The first 7 rows are patterns. Each new row is the sum of 2 different patterns, raised or lowered, with some noise. Before adding, each is slid sideways (what falls off one end comes back at the other) and multiplied by a number that may be negative. Names go in the order of the patterns.
(in the rows, 128 means zero)
Some rows, each with the names of its patterns after it:
[140 136  92 156 126 147 154 132 111 134 156 135 114 148 152 151 119 132
 113 139 140 117 108 106 130 139 129 126 143 135 107 134 143] -> (5)
[158 161 110 108 155 109 164 121  99 101 120 149 116 143 108 152 143 152
 107 164  96 154 162 128 152 162 139  98 123 108 133 162 136] -> (2)
[124 145 104  93 156 161 158 146 105 161 153 116 106 159 103 135 139 158
 121 141 124 140 140 101 113 122 162 100 154 159 114 123 124] -> (6)
[162 108 106 112  95 114 142 156 150 119 100 132 107 161 127 162 107 107
 151 115 108 160 115 127 162  92  92 129 101 147 115  94 118] -> (4)
[130 140 161  94 142  92 123 119 164 111  93 112 121 123 113 161 116 154
 138  98 123 103 105 148 150 156 100 109 122  98 132 102 143] -> (3)
[125 141 158 110 136 117 154 102 152  95 161 145 124 154 119 124 126 146
 128 139 162 129 140 125 155 132  99 100 152 136 125 157 141] -> (0)
[154 114 108 110 156 127 159 114 120 114 139 106 138 160 115 148 126 157
 149 143 158 133 108 141 164  92 104 141 120 129 162 144 130] -> (1)

New rows. What belongs after each?
[137 114 144 137  94 124 155 134 142 140 144 166 154 173 123 137 124 179
 121 110 160 146 140 143 143 121 158 142 120 135 179 118 147] -> (2) (1)
[130 156  85 155 120 144 103 163  94 117 127 140 120 138 151  98 164 124
 111 105  96 103 124 146 172 100  89 158 130 125 120 145 108] -> (3) (1)
[124 122 113  84  94 120  62  70 118 104  88 131  94 105 130 104  90  79
 124  92 130  80  89  81 117  70 122 110  76 113  89 104 110] -> (2) (1)
[108 142  97  97  75 103 132 100  95  98 128 119 133  94 119  68 108 128
 115 116 135  93  84  84  99 114 113 113 131 108  96  89 104] -> (2) (4)
[ 83  54 134 160 136 106 101 156 147  82  86 116  89 119 102 110  75 115
 109 114 112  92  94  75 138  90 137 138  55 123  97 117 142] -> (5) (6)
[172 158 157 140 173 185 150 177 194 144 177 161 158 184 167 145 192 156
 168 198 175 141 181 192 162 185 164 170 131 164 148 196 171] -> (4) (0)
[ 72  89 105  75 105 114 100  81  94  89  98  85  94  93  68  97 129 116
  70  92 110  71  79  92  97  79 120  91 103  89 129  96 122] -> (5) (0)
[ 81  91 109 130 106 126  96 134 102 115  66 135 105 105 122 140 102  90
  95  95 110 104  96 115 141  71 103 136  80 119  93  80  95] -> (2) (6)
[132 116  73 112  86 141 102 138 112 138 102  87 114  82  96 138 104 121
 114 108  58 123 126 124  93 112 146 112  99  87 107 108 105] -> (3) (0)
[135 136 152 122 183 110 133 159 195 122 154 140 143 130 153 165 152 162
 152 160 164 147 117 189 149 147 150 149 155 141 145 159 192] -> (6) (3)
[136 168 157 137 195 130 157 145 143 144 150 120 161 159 181 110 141 167
 115 166 126 182 166 170 198 125 146 128 168 116 163 143 115] -> (3) (1)
[125 159 177 156 160 118 146 123 153 157 142 153 153 117 152 166 108 173
 161 132 163 143 153 155 149 130 149 149 146 175 155 145 120] -> (5) (4)
[136 114 180 113 183 115 113 146 117 123 157 173 138 193 166 119 152 129
 107 161 171 117 178 136 172 164 178 144 145 170 150 165 147] -> (2) (1)
[147 115  86 125  91 110 127 137 134 149 107 106 120  88 118 154 139 117
 129 105 146 150 128 140 120 141 129 146 102 101  98 144 112] -> (2) (4)
[119 176  96 143 140 103 146 150 149 124 138 168 120 100 124 167 108 133
 135 120 146 177 166 136 143 125 124 109 148 154 151 112 119] -> (5) (1)
[115  90 105  86  93 103 111 101  92  89 113  80  94  74 116  84 124  99
  91 118 111 113  99 100 100 106 104  97 120  96 101  94  83] -> (5) (0)
[148 131 155 126 141 133 139 128 155 130 103 168 154 161 128 151 136 185
 141 113 133 149 164  94 118 135 160 139 165 155 154 104 133] -> (2) (6)
[147 147 168 155 135 161 156 154 151 163 135 157 163 146 166 146 147 162
 167 155 145 179 144 148 157 168 157 141 133 173 171 141 152] -> (6) (0)
[157  93 154 136 103  77 125 148 121 151 114 128 113 123 109 163  93 152
 125 121 116 157 141  82 124 119 102 153 127 120 167 129 104] -> (2) (4)
[159 168 147 135 177 158 193 151 146 125 137 162 161 166 156 167 163 167
 144 172 134 194 175 166 173 199 175 139 167 142 148 189 180] -> (2) (1)
[ 60  70 115  77  59 131  79 100 107  79  49 114  52 101  86  50  92 125
  79  65  81  61  63 106 112 115  71  69 114  93 107  89 125] -> (4) (0)
[111 104  48 131 133 127  93 125 102  93  94  66  97 117 114 132 127  73
  81  69 109 122 102 135  83 127 107 119  76  66 139  71 132] -> (3) (0)
[153 131 121  92 120 103 131 126 113 157 124 131  81 157 111  88 142 138
 115 133 110 132 171 116  95 110 101 150 110 107 121 152 106] -> (6) (4)
[157 155 151 202 137 159 160 170 160 166 199 166 154 168 172 127 126 154
 163 172 173 182 144 184 165 158 150 172 165 177 160 142 142] -> (2) (1)
[ 84  81 113  72  93  87  86  84 106 133 135 111  79  98  85 130  91 124
 101  82 111  83  80 153  74 104 116  56  72 114  76  98  88] -> (5) (4)
[143 108 106 105 101 140 125 149 119 148 117  92 120  90 113 154 154 137
 102  93 128 104 136  97 150 123 119 161  85 138  79 110 110] -> (3) (1)
[149  53  60  71  58 107  69  65  84 129  62 127  70 105  50 128  59  88
  89  65 127 113 103  53 121  65  44 108  92 101  80  79 140] -> (6) (0)
[197 169 183 181 138 191 193 119 131 172 165 160 200 169 177 194 163 137
 162 176 174 207 151 167 166 178 133 172 184 154 196 166 203] -> (2) (1)
[126 112 150 159 132 119 132 126 124 134 129 113 135 141 136 131 131 109
 110 160 121 114 145 112 151 113 110 116 125 137 110 142 115] -> (4) (3)
[112 109  66  66 120 111 114 130  73 110 106  80 109  98  77  86  83 118
 105 102  68 100 118  56  62  72 133  69 130 112  74 102 110] -> (5) (6)
[ 93 129 133 171 108 139 144 135 128 147 138 111 103 137 110 142 148 123
 136 181 165 106 170 121  93 142 145 126 156 145 175 148 122] -> (6) (1)
[162 155 113 130 147 124 132 132 158 149 140 158 110 150 122 128 122 147
 128 122 129 132 142 131 146 133 159 149 124 117 136 123 157] -> (5) (3)
[109 101 144 112 117 124 108 118 108  99 138 143  98 117  93 117 143 120
 114 116 134 103 140 107 109  98 134 100 136 104 101 132 115] -> (2) (6)
[135  81  95 115  81  79 110 100  82 125  75 130  77 139  95 137  63  90
 122  83 103 119 120  99  97  95  63 109 100  99  67  87 131] -> (5) (0)
[ 90 165  75 146  93 191 130  95 137 116 123 114 176 119 163 168 103 135
 105 133 151 126 132 126 119 122 128 144 104 154 158 126 167] -> (3) (0)
[153 165 124 117 124 143 139 149 114 141 124 157 125 133 152 108 167 141
 163 168 145 174 131 114 141 151 116 105 163 129 139 147 158] -> (3) (1)
[119 149 167 144 153 203 138 159 133 130 137 141 202 162 175 139 165 114
 192 181 193 146 144 184 122 150 160 138 177 185 147 146 142] -> (4) (3)
[145 164 129 143 164 135 153 123 145 150 124 124 165 134 147 171 142 123
 160 151 124 147 138 156 118 155 112 169 140 126 156 141 120] -> (6) (0)
[122 106  98 145 120 135 136 130 107 133 148 122 127 119 138  98 136  99
 130 140 122 142 127 113 112 116 133 133 137 134 124 131 126] -> (3) (0)
[160 160 182 169 151 173 159 139 176 185 184 159 128 183 151 180 175 173
 151 173 198 156 158 165 180 178 170 160 138 166 170 153 142] -> (5) (3)
[154 163 131 149 172 136 167 161 180 137 133 115 176 161 158 162 172 144
 140 178 128 158 128 156 125 150 126 185 155 127 190 160 141] -> (0) (1)
[115  84 136 110  80 146  79 113 156 120  89 177  45 100 143  84 152 130
  87  74 139  73  94 128  87 126 156 121 113 127  65 149  84] -> (2) (4)
[170 131 145 126 153 189 129 154 161 186 152 178 171 153 127 168 171 135
 134 157 165 164 180 147 172 159 130 151 147 176 157 166 158] -> (6) (1)
[146 130  90 112 110 100 117 132  95  93 122 120 135 102 139 108 146  73
 110 115  96 115 114 115  89 117 119  81 102 126 134  88 120] -> (0) (1)
[107 142 153 123  96 120 139 144 144 132 133 119 100 137 153 135 144  84
 150 109 151 158 119 121 142 135 139 116 127 165 162 119 144] -> (5) (4)
[168 143 175 123 179 139 139 174 125 162 154 164 128 160 161 118 165 145
 172 140 160 197 186 123 155 177 110 133 166 140 128 190 156] -> (0) (1)
[143 152 133 109 123  98 111 172 163 176 109 104 128  95 127 121 162 128
 159 155 108 166 116 138 120 180 115 114 111 125 123 134 156] -> (2) (3)
[147 153 169 140 157 166 163 107 182 118 177 157 151 200 206 140 123 152
 113 147 184 149 152 195 132 149 152 164 160 179 100 117 151] -> (2) (0)
[ 84 134  74  61 127 121 113 114 100 133 134  93  71 125  70  96 122 138
  85 124  84 117 128  96  96  91 137  76 134 118  85  89 112] -> (2) (6)
[144 185 127 148 110 129 146 148 123 127 120 154 124 130 114 153 133 156
 134 115 141 154 172 124 140 150 133 122 130 155 140 114 112] -> (5) (6)
[ 77 155 127 123 110  70 115 117 161 115  96  70 141  69 175  93 118  99
  78 108  97 126 150 124 113 117  79  59  89 110 153  82 105] -> (2) (4)
[ 77  97  90 112  85  84 114 119 106  83 119  79  85 123 117 106 101  90
 122 123  79  87  78  84 116  75 100  99 121  71 111  96 102] -> (5) (6)
[173 142 120 139  83 144 124 131 132 168 140  81 133 108 115 105  95 127
 105 134 174  98 105 146 153 113 162 120  77 107 126 104 136] -> (3) (1)
[118  98 105 133 119 103 150 100 113 127 130 157  88 129  99 110 107 129
 106 109  98 150  92  85 103 119 103 130 127 114 141 137 124] -> (5) (2)
[ 94  81 117 115 113 100  96 106 122  95  82  80  83 112  92  92 105 118
  91 104 102 103  93 109  81 116  96 106 125 110  98  90 125] -> (5) (6)
[155 157 161 119 149 154 142 164 106 183 145 166 155 155 142 156 172 153
 137 150 171 155 132 159 132 164 163 127 117 113 156 161 147] -> (5) (3)
[160 139 119 136  98 169 157  91 155 166 140 116 125  88 100 132 131 167
 145 117  73 144  73 166 128  73 103 125 111 117 132  72 168] -> (2) (4)
[121 110  99 108  96 114 125 122 133 100 121  91 110 106  83 114  89 126
 114 112  87 123 128 105 113 116 120  94  95 107 100 132 122] -> (5) (3)
[ 49 101 110 102  65 135  54 121 118 142  70 137  64 127 134  70 102 117
 134  44 114 106  85 117  98 116 137  58  46 143 109 151 105] -> (2) (6)
[134 138 101  88 121 113 124 137 146 119 136 149  97  88  73 122 141 134
 165 108 101 124 121 106 106 122 143 105 165  62 158 105 109] -> (3) (0)
[157 151 147 120 121 176 110 159 122 106 120 144 145 115 141 135 138 131
 137 131 155 130 145 149 146 165 171 143 115 135 128 131 153] -> (5) (2)
[ 84 139  66 120  76  66  99 102  81  78 112 114  98  83  70 105  85  95
 104 104  96 125  99 105 110 115 109  81 104 109 109  81  86] -> (5) (2)
[ 62  76  67  72 116 133 127  75  72  85  86 131 104 123  91  74 102  92
  70 126  71  86 119  51  63 108  66  96 104  79  83 131  80] -> (4) (1)
[162 110 183 153 206 133 221 105 163 209 144 161 216 154 125 180 104 129
 190 139 202 175 108 128 212 120 172 135  98 116 158 201 162] -> (2) (4)
[138 135 173 138 147 144 153 199 114 162 122 129 146 185 141 114 140 164
 134 125 149 156 162 171 132 140 152 162 181 162 156 140 148] -> (5) (3)
[179 128 150 136 167 125 172 154 148 138 154 138 134 172 123 152 159 166
 171 165 153 136 116 168 178 125 144 151 152 137 165 148 128] -> (3) (1)
[107 162  85 157  69 141 118  80 165  92 138 114 138  82 138 173 127 129
 114 150  88  96  65 127 145 114 161 143  93 106 116 119 136] -> (3) (0)
[ 77  79  92  96 108  83 111  91 141  80  50  97  65  73 133 124 122  83
  67  75  54 115  69 127  86  99 115  69  93  66 109  77 140] -> (3) (1)
[128 120 132 167 127 122 183 175 151 143 152 105 133 143 140 155 153 159
 122 148 115 174 151 171 142 156 137 110 152 138 159 133 120] -> (3) (1)
[153 152 112 121 118  99 117 113 153  99 114 149 152 139  99 136  86  95
 131 133  96 123 117 155  87 135  87 172  95 127 126  95 150] -> (5) (0)
[164 145 104 141 131 133 129 143 119 152 125 133 127 137 120  92  88 106
 138 125 133  96 132 104 114 137 117 137 138  68 151 118 114] -> (5) (4)
[ 98 135 139 119 139  98 141 155 126  93 128 128 122 159 128 115  82  90
 118 147 102 140  97 111  91 134 146 103 133 147  87 120 121] -> (4) (1)
[209 138 118 142 129 172 120 141 164 182 147 178 155 141 143 162 121 138
 157 147 178 187 167 119 189 148 111 172 152 176 140 154 154] -> (6) (0)
[136 157 185 121 150 172 141 150 167 159 160 155 130 154 157 180 159 159
 159 159 140 148 154 147 173 150 176 148 172 161 164 174 143] -> (6) (1)
[143 128 163 138 178 131 136 142 122 116 153 169 165 155 141 118 147 117
 129 176 157 138 161 135 163 175 181 156 125 162 154 147 120] -> (2) (1)
[105 133 130 139 107 101 114 119 122 133 127  97 111 123 101 106 148 116
 128 136  89 101 109  94 137 122  94 124 123 115 122 123 109] -> (2) (4)
[119 119 122 187 110 114 127 101 131 156 170 155 132 110 131 121 168 141
 164 120 132 173 119 118 172 117 135 174 101  96 149 112 163] -> (4) (0)
[152 140 127 139 116 163 175 152 126 183 107 100 140 164 158 150 145 163
 191 108 110 107 105 185 103 141 157 170  92 177 158 143 118] -> (6) (3)
[107 119  79 111  92  96 111 101 118  86  84 124 137  62  79 107  77  91
 122 101  83 125  86  94  71 132  84 137  70  83  93  90  92] -> (0) (1)
[201 147 180 166 175 125 174 142 185 133 171 160 198 179 133 204 134 133
 171 179 165 173 173 181 199 137 155 141 126 160 154 148 170] -> (6) (0)
[144 128 155 178 125 141 150 137 147 138 188 165 157 149 157 127 177 168
 179 129 149 181 157 132 175 133 157 182 120 115 139 134 170] -> (5) (4)
